The rows of a group lie close to one hidden flat surface of 11 dimensions, which passes through zero. Surfaces can cross.
(in the rows, 128 means zero)
Some rows, each with its group after it:
130 122 116 96 144 106 122 103 97 114 142 117 124 158 112 142 121 130
 171 104 150 160 142 123 107
relam
127 123 148 128 130 98 137 124 150 113 144 118 117 113 181 112 114 155
 134 103 113 84 107 161 121
Dof
90 120 115 170 133 135 123 164 126 128 103 143 107 121 121 118 118 121
 129 117 114 142 121 140 134
tuvud
124 81 105 117 144 179 38 101 106 164 123 148 171 73 81 164 155 107 136
 174 98 139 188 87 94
Zure
169 133 137 121 183 147 116 139 108 109 110 143 78 121 96 107 144 104
 121 134 143 80 146 106 124
Dof
146 132 127 114 120 80 88 114 141 125 149 107 184 100 146 147 114 163
 128 105 101 142 158 151 115
dovu
88 128 122 140 103 144 123 149 126 128 107 141 107 165 103 121 114 96
 138 149 132 136 112 130 123
Reze
70 135 119 123 158 60 141 112 128 100 133 134 176 100 173 105 122 96 130
 140 102 175 173 162 140
dovu
117 137 133 139 82 92 172 158 120 148 144 123 152 99 145 139 127 144 90
 110 108 173 119 162 137
tuvud
78 130 120 139 127 113 82 166 107 124 89 161 118 156 124 111 120 79 147
 81 137 117 153 99 139
Zure
141 142 110 135 121 149 156 112 120 82 109 112 125 189 78 177 128 157
 173 148 129 164 129 122 120
Reze
139 153 150 129 83 134 178 139 134 147 144 141 153 125 113 149 139 109
 81 194 116 132 136 119 159
relam
192 160 147 130 144 139 165 142 139 127 134 142 116 140 145 111 129 142
 92 89 175 119 89 83 194
dovu
140 96 153 141 106 137 110 168 131 154 147 143 112 141 92 140 89 96 110
 172 115 162 67 136 124
tuvud
137 126 144 145 112 94 144 182 112 107 114 128 107 134 122 144 143 106
 121 104 112 146 133 128 148
tuvud
142 144 134 121 120 102 138 116 138 82 125 105 154 143 121 152 127 143
 137 157 97 123 148 157 107
relam
157 124 133 83 174 95 113 91 155 107 164 114 126 126 154 85 101 126 134
 117 166 148 104 149 129
safu
142 155 98 119 158 132 137 73 138 99 135 99 130 162 114 134 109 197 174
 110 156 129 151 142 110
Reze
157 95 139 145 197 150 132 95 97 195 162 84 88 155 156 126 130 153 163
 120 128 84 76 114 94
safu
104 120 136 106 94 157 103 112 145 109 116 161 191 150 141 143 95 112
 117 175 102 135 72 135 109
safu
142 148 119 166 135 119 157 162 146 109 115 109 91 120 101 119 134 146
 119 122 132 141 145 145 153
Reze
179 70 131 83 176 145 117 90 92 63 115 117 115 111 123 176 191 116 179
 125 127 150 139 92 100
relam
147 160 107 161 85 102 137 167 140 172 123 88 160 115 131 129 147 164 90
 63 135 178 148 122 167
Dof
127 140 101 121 159 188 182 112 106 154 108 105 97 139 124 75 142 126 91
 148 161 143 62 155 85
tuvud
96 130 119 163 117 95 155 159 117 110 114 97 109 137 104 137 125 130 136
 152 82 152 142 189 91
dovu
124 110 115 101 140 159 92 108 103 178 124 112 99 149 100 112 153 95 149
 133 163 104 146 94 98
dovu
178 133 127 103 143 113 98 122 124 135 154 125 142 142 96 140 108 135
 134 102 167 181 128 93 150
relam
155 95 147 99 108 153 127 146 104 110 121 174 115 86 118 156 157 101 109
 124 134 129 119 94 137
relam
167 144 110 113 174 177 59 92 134 166 119 136 170 139 136 97 117 141 116
 98 168 103 120 67 137
dovu
123 106 140 102 130 105 114 110 143 109 139 129 150 88 171 125 145 113
 129 132 112 122 137 138 127
Reze
115 143 116 74 121 114 65 86 144 155 157 135 162 129 133 89 69 144 126
 106 165 114 129 152 91
dovu
121 114 136 111 133 122 143 103 108 128 129 106 141 143 161 138 160 111
 142 139 112 119 118 126 107
Reze
100 121 141 108 117 131 130 102 145 99 121 140 156 115 158 131 142 102
 127 179 99 92 141 139 116
tuvud
123 103 138 45 94 107 146 87 120 102 149 120 125 103 156 129 160 114 138
 122 146 135 130 155 88
Zure
178 166 105 156 138 147 126 146 141 152 99 90 149 120 122 107 170 147 77
 97 144 140 143 101 159
tuvud
109 116 134 118 110 139 87 139 112 130 110 141 127 147 120 130 103 119
 133 128 106 91 102 145 75
dovu
144 120 133 129 182 127 98 133 107 102 111 129 124 166 111 125 103 102
 143 144 112 131 102 124 105
safu
84 114 103 130 140 193 126 99 136 85 69 117 120 155 133 119 147 122 154
 173 104 88 96 159 61
Zure
66 128 96 122 118 142 144 99 113 124 103 116 136 150 161 111 130 144 156
 104 129 129 109 158 84
relam
127 136 108 129 151 90 79 133 129 169 129 92 152 115 135 94 146 101 117
 96 141 155 175 112 143
dovu
109 155 115 151 109 126 127 148 141 139 118 128 134 165 117 116 97 141
 127 106 146 148 113 130 144
Reze
145 146 120 107 75 181 152 139 116 128 130 187 110 102 57 153 121 149 99
 134 170 136 145 107 141
safu
179 144 136 89 187 98 102 105 179 92 156 114 120 135 131 63 69 132 111
 134 172 153 79 165 131
safu
108 169 103 173 61 169 167 143 135 181 139 158 129 142 86 161 95 200 125
 97 159 139 138 100 174
Dof
121 133 114 102 87 128 113 129 95 141 119 140 167 115 117 156 147 136
 120 88 132 151 162 104 120
relam
79 132 115 122 138 150 130 121 125 98 90 139 95 176 143 89 113 110 153
 115 149 99 94 143 101
Zure
146 89 163 61 110 118 151 112 99 58 163 204 112 96 112 182 107 118 150
 140 137 154 115 123 128
Reze
117 128 121 117 142 156 98 90 110 164 141 148 173 107 136 136 102 158
 124 140 109 98 130 128 94
Reze
103 104 142 77 113 114 126 84 112 102 156 164 151 104 139 157 110 129
 153 147 115 124 139 146 95
Zure
106 130 114 161 138 113 98 131 143 143 118 103 150 115 146 124 137 144
 138 118 96 111 167 134 128
safu
126 124 93 152 134 120 98 158 88 172 101 91 119 154 107 127 161 120 147
 51 153 182 149 89 132
relam
104 157 109 171 123 109 149 156 151 130 105 115 134 100 165 94 148 142
 101 84 126 132 150 140 170
tuvud
124 136 123 67 173 134 96 82 131 106 149 166 99 151 112 77 59 128 151
 118 196 111 107 141 101
safu
92 95 120 141 146 150 62 134 97 161 128 179 151 106 87 154 106 89 142
 161 101 142 167 92 124
Zure
98 123 136 75 130 103 133 117 119 83 133 168 128 115 136 100 104 87 121
 137 144 151 119 157 115
Dof
94 150 99 94 88 137 131 87 142 113 109 128 190 133 150 128 156 133 135
 109 155 153 159 113 138
safu
139 98 139 141 145 92 104 164 140 113 117 96 107 108 113 124 174 61 127
 157 103 159 168 125 144
safu
140 120 148 77 105 120 133 91 148 128 172 158 134 102 171 126 125 141
 131 95 171 112 120 106 161
dovu
113 125 153 163 133 103 176 168 58 172 141 139 97 98 136 151 139 129 110
 132 70 68 152 148 100
Reze
171 173 128 120 115 108 123 141 132 112 124 111 129 133 102 129 120 167
 109 97 136 94 163 139 120
relam
107 113 144 141 111 162 123 127 129 119 133 182 129 132 104 168 99 125
 145 180 103 96 124 111 130
Dof
112 101 103 136 128 163 120 114 172 144 124 104 113 119 135 96 138 123
 133 143 155 170 88 138 133
Dof
122 144 110 113 162 141 93 106 116 102 109 147 146 162 109 118 93 133
 145 124 138 123 129 126 104
safu
132 181 141 124 88 99 159 160 140 81 115 118 107 189 88 121 86 143 116
 146 120 99 113 189 97
relam
129 144 129 148 74 140 120 166 176 111 102 127 158 118 104 126 129 110
 77 180 101 150 122 146 147
safu
131 140 97 169 134 156 106 129 146 168 121 139 191 81 134 124 116 166 88
 112 119 174 125 113 161
Reze
130 96 136 152 178 150 108 124 115 128 139 174 131 140 119 155 94 113
 160 145 127 158 99 79 161
Zure
136 131 118 149 150 158 125 128 154 140 117 120 121 85 130 95 142 135 92
 154 120 110 128 146 126
Reze
145 137 131 104 120 173 117 114 104 143 138 166 116 148 88 139 91 151
 127 134 151 90 107 115 98
Dof
57 140 107 173 145 91 96 144 116 164 119 134 155 135 135 116 106 108 146
 120 99 135 186 128 140
Zure
133 133 117 122 132 150 140 118 129 156 138 119 107 165 110 108 119 124
 133 126 176 155 96 114 137
Dof
135 119 164 168 179 94 137 143 176 104 139 121 110 153 168 107 116 80
 142 169 113 117 102 113 197
Dof
123 107 144 145 112 105 122 137 181 132 146 109 138 116 183 113 112 133
 120 124 111 138 76 154 150
Dof
123 114 127 138 96 114 77 141 141 127 126 123 164 109 113 155 105 151
 125 133 81 131 136 161 92
dovu
91 110 137 136 123 115 139 143 143 141 138 153 115 87 164 99 128 98 113
 127 130 132 122 140 157
tuvud
139 134 163 139 93 108 138 162 108 148 126 99 148 192 133 155 116 109
 116 154 81 115 78 138 103
Dof
146 86 149 147 126 97 96 172 121 117 126 127 138 115 120 162 129 97 127
 135 84 174 113 124 133
tuvud
121 145 121 148 124 110 131 144 148 149 129 104 138 147 139 103 120 117
 113 122 136 157 118 133 151
Zure
132 116 105 157 157 164 115 145 104 138 101 115 114 134 96 129 133 127
 127 132 117 160 107 126 105
tuvud
132 118 126 97 142 141 116 104 96 132 143 142 110 154 89 144 112 121 161
 139 152 135 135 111 106
relam
135 118 152 127 101 118 152 170 115 130 130 141 86 132 113 135 136 94
 117 128 133 130 115 121 141
dovu
126 118 141 129 136 94 146 136 124 78 113 129 114 118 177 138 151 131
 150 78 116 113 132 129 140
Zure
168 144 118 116 127 114 160 110 100 135 128 69 155 140 130 153 171 155
 124 118 119 149 143 129 107
tuvud
82 151 114 183 157 123 100 136 150 96 90 143 169 178 161 122 78 140 155
 110 100 118 112 124 150
Zure

New rows. What belongs after each?
71 111 117 168 107 110 183 164 87 165 112 130 156 125 177 138 164 95 117
 87 112 217 106 102 174
Reze
155 112 132 69 127 133 90 102 83 150 152 146 152 127 108 150 119 128 135
 107 148 140 124 101 91
Dof
176 102 141 99 186 135 85 111 100 117 130 135 114 107 116 137 152 107
 143 131 127 98 153 90 111
Dof
117 152 149 154 136 77 182 154 102 127 144 128 100 202 132 142 104 114
 161 106 138 138 124 107 170
Zure
89 142 115 111 101 137 75 105 159 146 137 149 196 152 120 114 64 121 118
 164 128 155 110 140 116
Zure
124 125 108 140 146 122 103 112 129 142 131 122 157 102 134 135 136 148
 139 107 124 148 164 117 136
Reze
121 135 118 143 134 152 144 112 141 148 138 122 131 125 118 118 106 148
 115 173 122 128 107 157 112
Zure
161 148 139 147 121 103 134 166 131 125 125 119 131 132 121 132 116 139
 101 108 116 141 116 134 146
dovu
80 165 122 154 114 122 157 147 120 156 126 130 107 175 103 104 85 121
 124 158 126 109 131 160 115
Zure
162 154 123 133 135 117 188 98 160 66 118 72 149 153 155 141 149 177 135
 143 110 140 110 166 123
Reze
103 124 136 156 107 141 164 151 102 145 125 140 97 135 126 146 130 135
 132 129 108 95 122 134 118
safu
75 117 117 114 135 65 90 115 112 129 147 128 112 132 132 128 117 120 195
 77 139 120 207 126 124
Reze
126 107 130 151 143 128 119 128 146 159 145 97 114 145 126 117 113 121
 135 159 118 143 92 145 119
tuvud
128 141 123 129 122 124 109 125 128 140 125 120 152 172 113 135 114 122
 138 132 135 144 130 106 137
Zure
70 138 133 143 126 114 122 152 125 97 92 138 131 184 144 106 97 90 137
 139 99 110 96 157 106
safu
85 145 123 158 98 111 173 167 161 82 120 163 100 108 119 108 88 137 109
 128 128 162 114 181 157
Reze
167 112 132 131 140 134 142 152 86 122 138 136 67 132 78 157 114 162 150
 91 139 141 110 129 106
dovu
129 107 118 125 141 150 121 119 119 111 118 143 88 64 127 131 157 158
 140 100 128 82 168 135 107
Dof
110 110 143 171 136 58 173 143 148 170 168 46 88 150 172 111 145 119 152
 128 114 153 116 165 143
tuvud
122 143 140 159 87 117 114 197 143 137 106 149 123 106 111 116 117 107
 78 124 108 115 133 141 146
Zure
134 150 126 145 124 128 173 117 180 116 141 127 126 110 183 104 120 181
 116 87 155 127 98 138 181
dovu
126 131 132 165 141 71 100 174 125 152 138 104 106 158 102 122 102 109
 142 109 122 159 150 128 148
relam
103 123 136 136 158 85 128 127 90 187 157 126 128 72 179 111 137 136 121
 88 101 76 173 141 111
Reze
169 135 116 153 144 161 140 124 148 139 114 81 124 119 122 122 159 155
 105 147 121 126 116 132 125
Zure
98 111 123 128 113 86 124 123 130 92 115 98 137 154 145 150 158 102 178
 123 110 147 162 129 128
Reze
166 121 140 132 141 108 161 153 117 125 132 110 81 118 140 128 163 120
 125 87 150 140 122 105 160
Zure
95 112 126 120 125 107 94 141 138 136 142 175 154 77 121 112 111 78 105
 141 134 187 154 118 167
dovu
52 83 122 122 101 114 127 104 97 170 154 151 203 118 147 178 137 76 152
 176 93 215 147 99 140
relam
141 139 110 121 129 158 116 132 145 129 116 126 96 175 85 103 117 115
 137 113 193 159 106 99 152
Reze
180 117 141 140 130 118 150 136 129 102 117 84 135 141 143 169 184 129
 137 122 109 145 126 98 149
Zure
117 136 148 173 91 116 146 194 157 167 137 134 87 139 118 100 98 104 91
 131 136 139 89 138 171
tuvud
166 151 133 127 113 169 155 126 97 169 149 133 94 130 49 153 123 155 110
 180 131 83 155 130 94
Zure
78 133 119 144 117 125 144 136 122 149 102 92 115 188 148 104 144 92 148
 130 127 115 112 135 111
Reze
112 148 121 82 71 101 110 120 148 128 122 103 159 123 139 107 141 121
 105 113 139 126 150 158 102
Zure
127 83 139 202 129 139 118 145 153 143 112 76 129 121 151 174 182 125
 154 172 48 102 133 116 138
Dof
73 99 131 171 101 127 108 160 113 119 117 149 100 157 83 184 108 113 188
 161 78 115 161 129 112
tuvud
163 114 133 105 138 110 129 142 98 118 133 127 97 147 102 140 137 107
 144 92 163 170 124 98 139
relam
153 141 118 113 128 110 120 118 118 123 145 124 161 125 127 145 98 184
 129 82 135 162 120 143 116
tuvud
115 116 128 124 135 119 120 140 92 128 119 123 101 144 104 133 124 112
 147 128 117 124 133 142 86
dovu
128 125 136 129 75 83 118 157 155 149 150 102 122 110 127 124 130 129
 114 111 125 141 142 153 135
dovu
95 164 120 151 65 129 140 142 153 134 101 133 195 141 170 131 121 155 97
 102 109 130 111 133 151
safu
107 157 73 150 140 153 94 114 158 146 123 144 147 128 98 100 80 177 134
 82 182 184 142 116 164
Reze
145 120 144 129 107 102 136 140 128 111 128 112 150 113 140 162 159 125
 124 130 96 135 147 124 138
Zure
114 136 124 165 121 134 88 149 135 159 121 125 143 142 92 137 104 126
 123 165 93 113 151 133 121
relam
148 111 116 162 159 164 113 168 128 124 81 123 73 78 128 96 173 125 105
 89 132 98 130 116 135
Zure
176 101 116 111 146 152 59 131 122 125 117 140 149 111 110 143 132 134
 129 82 152 175 113 80 139
relam
73 96 137 110 117 110 135 116 129 144 166 163 135 82 141 120 99 100 122
 173 111 161 119 168 116
Zure
108 128 119 166 135 134 102 141 161 115 101 129 156 106 150 113 121 138
 111 131 93 123 120 146 134
Zure
83 107 119 134 131 114 83 148 126 153 113 127 128 118 151 97 141 81 130
 109 125 125 142 125 125
dovu
152 105 149 105 108 152 159 155 96 104 109 155 83 112 113 149 176 92 114
 127 134 117 119 102 129
relam
99 200 96 150 70 184 153 125 139 151 93 154 153 129 98 127 136 175 93
 127 150 74 184 114 144
tuvud
101 110 131 93 115 137 113 110 105 79 116 187 167 91 131 156 117 124 133
 142 100 129 136 137 99
tuvud
105 116 132 154 105 120 137 166 130 139 103 110 135 138 147 126 164 81
 113 137 103 151 115 119 146
Reze
124 148 111 103 114 161 109 122 111 200 145 136 105 155 59 96 100 109
 107 153 182 136 133 118 108
Zure
140 103 158 88 134 84 151 136 54 131 161 155 87 123 126 161 153 96 156
 84 147 126 159 89 132
Dof
50 90 104 151 118 139 48 149 152 156 96 141 143 95 127 102 147 59 133
 149 111 146 171 114 136
Reze
125 144 135 121 86 114 149 153 130 88 100 128 138 117 142 136 145 136
 106 107 109 114 127 156 119
relam
137 139 129 178 144 143 159 162 116 133 102 103 90 183 105 133 144 110
 136 142 122 125 111 106 146
Zure
143 143 110 127 131 165 49 113 144 180 131 143 178 139 103 120 86 148
 111 121 147 122 123 96 127
Reze
101 79 120 166 143 133 116 136 118 159 127 98 127 114 124 151 153 102
 149 177 74 161 129 135 106
tuvud
123 163 105 142 130 154 99 88 160 132 109 90 182 168 129 125 103 174 133
 164 101 89 123 154 87
Reze
106 150 120 95 109 116 124 119 142 99 126 157 157 110 137 97 90 137 100
 120 138 140 122 173 114
Dof
110 99 136 134 133 155 137 144 132 123 128 171 93 74 127 110 115 115 106
 154 119 120 96 156 119
Zure
117 160 119 131 164 112 125 117 164 98 118 130 166 157 132 87 103 89 111
 171 141 173 127 128 166
Dof
176 105 117 103 150 161 146 79 121 156 150 75 125 122 114 143 178 132
 135 165 147 163 120 114 109
Zure
177 136 133 175 162 164 100 153 170 147 106 94 117 163 110 101 129 108
 101 168 127 117 90 102 157
Dof
122 134 116 163 110 141 77 147 148 165 114 130 181 102 126 137 127 139
 99 129 98 132 150 111 141
relam
121 122 136 114 138 92 123 161 62 110 127 138 83 156 81 139 84 122 147
 109 111 131 113 172 58
dovu
130 111 144 122 141 100 145 137 109 96 134 153 99 69 161 141 149 144 137
 80 115 94 158 135 133
Zure
118 155 121 108 116 143 111 130 127 105 105 155 104 124 125 102 111 151
 121 85 150 62 138 145 99
Zure
142 139 148 118 155 88 140 116 135 131 172 129 99 111 138 116 111 141
 138 123 140 88 161 138 143
relam
178 109 154 97 125 160 191 111 106 129 166 131 82 142 94 160 133 128 130
 185 147 136 80 123 115
Zure
83 144 79 150 126 136 188 85 132 145 132 91 102 123 148 120 154 197 171
 82 162 134 168 145 133
Dof
107 138 120 153 147 108 96 124 120 139 133 146 164 133 128 145 97 142
 149 114 108 125 167 110 143
Zure
107 127 98 165 121 140 109 154 139 166 109 85 96 138 95 103 139 124 128
 130 127 144 138 150 111
dovu
169 147 142 120 139 114 100 126 153 139 143 110 122 124 132 102 115 145
 107 119 137 75 136 136 122
Reze
133 125 122 124 104 164 96 135 135 158 121 139 134 128 103 128 134 111
 112 137 147 133 127 93 141
safu
124 128 135 95 164 86 118 130 91 122 140 151 118 133 154 101 109 106 135
 72 153 126 126 120 126
dovu
164 158 136 86 75 150 118 122 142 105 119 135 139 136 106 130 118 159 99
 126 144 85 116 143 98
Zure
112 118 138 39 91 126 118 68 125 116 172 167 156 110 132 133 90 138 134
 146 151 124 121 158 84
Zure
107 137 106 150 111 116 83 141 147 100 113 127 123 160 70 148 102 135
 173 122 132 146 183 125 134
Reze
116 148 118 137 120 139 111 123 105 190 131 126 173 162 146 124 100 143
 116 98 134 130 100 105 125
Reze
140 88 172 73 125 87 133 111 125 98 165 133 135 118 160 142 130 86 136
 161 113 134 99 142 113
tuvud
103 64 130 131 105 116 127 123 117 141 138 103 125 91 159 167 179 120
 164 121 96 153 136 129 116
Dof
71 123 103 168 110 126 135 161 101 161 123 174 107 76 115 140 135 144
 139 64 139 146 193 103 167
tuvud
143 152 131 169 139 74 132 167 124 147 131 81 95 155 102 126 136 125 136
 116 116 115 181 132 142
relam
136 127 127 110 100 178 151 138 122 120 104 155 115 118 134 116 146 127
 94 117 154 120 81 116 126
relam
149 146 150 110 121 109 143 136 125 105 140 156 141 132 132 135 99 129
 107 128 128 130 106 133 143
dovu
131 112 146 109 98 179 140 139 86 156 136 164 70 166 53 155 120 89 138
 182 149 110 110 100 108
tuvud
140 135 156 96 90 114 154 123 134 133 149 124 122 141 133 130 143 103
 116 148 144 109 129 119 139
dovu
123 106 106 85 195 113 86 69 156 80 138 144 151 51 163 89 140 125 144
 115 152 155 174 134 137
Dof
140 90 100 141 142 193 85 105 134 154 129 141 108 94 104 147 131 176 159
 101 151 129 126 95 122
dovu
105 117 148 144 118 151 135 158 129 118 97 166 117 135 155 118 137 83
 113 135 118 100 91 106 149
dovu
111 102 161 142 105 139 137 143 139 134 152 169 110 155 126 153 93 97
 144 170 125 131 85 106 159
Dof
95 142 114 106 143 107 158 92 106 163 170 121 115 186 119 109 87 125 165
 127 180 166 118 131 123
relam
